Each new row is followed by what is left after taking away its nearest point in the smallest flat space through zero that holds the last named rows.

z735 (4 x 17)
[[ 14   1   8 -20 -42   0   0 -23 -61 -53 -17  -6  46 -51 -29  24  20]
 [ 15 -29  -7 -10  -8 -11 -31   8   6  26   3  14  -9  -2  -1  10  17]
 [-17 -14  23 -15  11 -15  54  41   7  68   1  23   7  -1  14  -9  -1]
 [-24 -29  20  50 -42  18  10  15  21 -59 -77   5  16  24  25  18  -6]]
New rows:
[-39  -3 -35   6  -1  19  13   2 -24 -23  -4 -30 -21  18 -30 -39  13] : [-34 -22 -32  -3  -8  10   8  14 -24  -1  -6 -18 -20  13 -29 -33  23]
[ 18  37 -15 -35  11 -12  -9  -7   7 -26 -27  14  30 -28 -11  33 -27] : [ 13  27 -15 -28  19 -14  -8   7  28  -4 -28  21  17 -12   1  29 -30]
[  1 -37 -36 -28 -39  24  -2  10 -23  27 -29  34  32 -40  22 -18  10] : [ -6  -5 -47 -12 -12  36  -3  -6  -6  10 -13  15  12 -18  26 -35 -11]
[ -6  38 -20  30  32 -30  12 -39  -2  31  42   1  35  13 -14  16 -36] : [ -4   5 -14  39   3 -32  -2 -28   1  22  10  13  43  13  -8  34 -23]

z532 (4 x 17)
[[-59  63  -4 -26   4 -70  38  -6   1   1  24 -73  11  47  54  49 -20]
 [-20  52 -55  32 -48 -23 -29 -46 -62  26 -22 -27  36  11  39  35 -53]
 [-11  30 -17  36   5 -13 -24  16   3 -11   9   4  48   4  43  87 -17]
 [-23  48   3  -7 -53   8  14  15  -5  -8 -34 -19 -30  30  17  71  22]]
New rows:
[ -4   6  11  -2 -27  16 -22 -34  11 -21  -4 -21  63  58 -18  -8  -3] : [  0  -3  20  -6 -21  22 -18 -25  22 -26  -2 -15  56  56 -25 -11   7]
[-26  29  -2  -1  21   7 -18  -2 -30 -17 -18  12 -13  -1  16 -46  33] : [-27  31  -1   5  28   5 -21   6 -23 -22 -13  15  -4  -1  23 -29  33]
[-31 -48  -6  27 -69 -19 -28 -11   3  32   3 -63  25  42  53 -34 -56] : [-16 -69  21  24 -57   8 -24  25  37  12   3 -35   9  35  37 -18 -21]
[-21  20  40  13   4   9   0 -49  26  27 -21 -22  11 -11   7  23  23] : [-13   8  40  15  11  13  -4 -51  27  28 -18 -14  14 -19   0   8  21]
[ 21   4  -9  59 -18  11 -25   9  23  -3 -38  15 -24 -20  -3  31 -25] : [  7   2   1  33   3 -16   0   2  31   0 -18 -11 -31 -10  -3  -1 -28]

z20 (4 x 17)
[[  9   4 -43 -18  40  10  10   1  24  11  16   1 -14 -17  47  12 -30]
 [-19  -4 -13  16   3  19   5  -5  33 -34 -13 -27   1  -8  39  19  24]
 [ 14 -20  17  21  19  36   2 -41  42   5  -6  22  21 -27  38  28  28]
 [-20 -30  11 -27 -17  50  16  64  -1  50  25  35 -18 -34 -14  50  -4]]
New rows:
[-10  -4   6  -5  22  19 -13  -6 -21   0   4   4  -4   3 -47  -7 -60] : [-19  -9   7   8  21  31 -12 -15  -2 -19  -6  -8   1  -2 -28   4 -40]
[  1 -31 -42 -18   7  -4   0   0  50  17  -2  -3  19   8 -61 -18  10] : [ -1 -31 -43 -15   7  -2   0  -2  55  11  -5  -7  20   7 -55 -16  14]
[-32   1 -61 -12 -12  -4  17  12 -27  26  17  17  10   5  -6   6  35] : [-22   2 -53   0  -6  -8  13 -14 -21  20  10  19  21   7  -1   0  44]
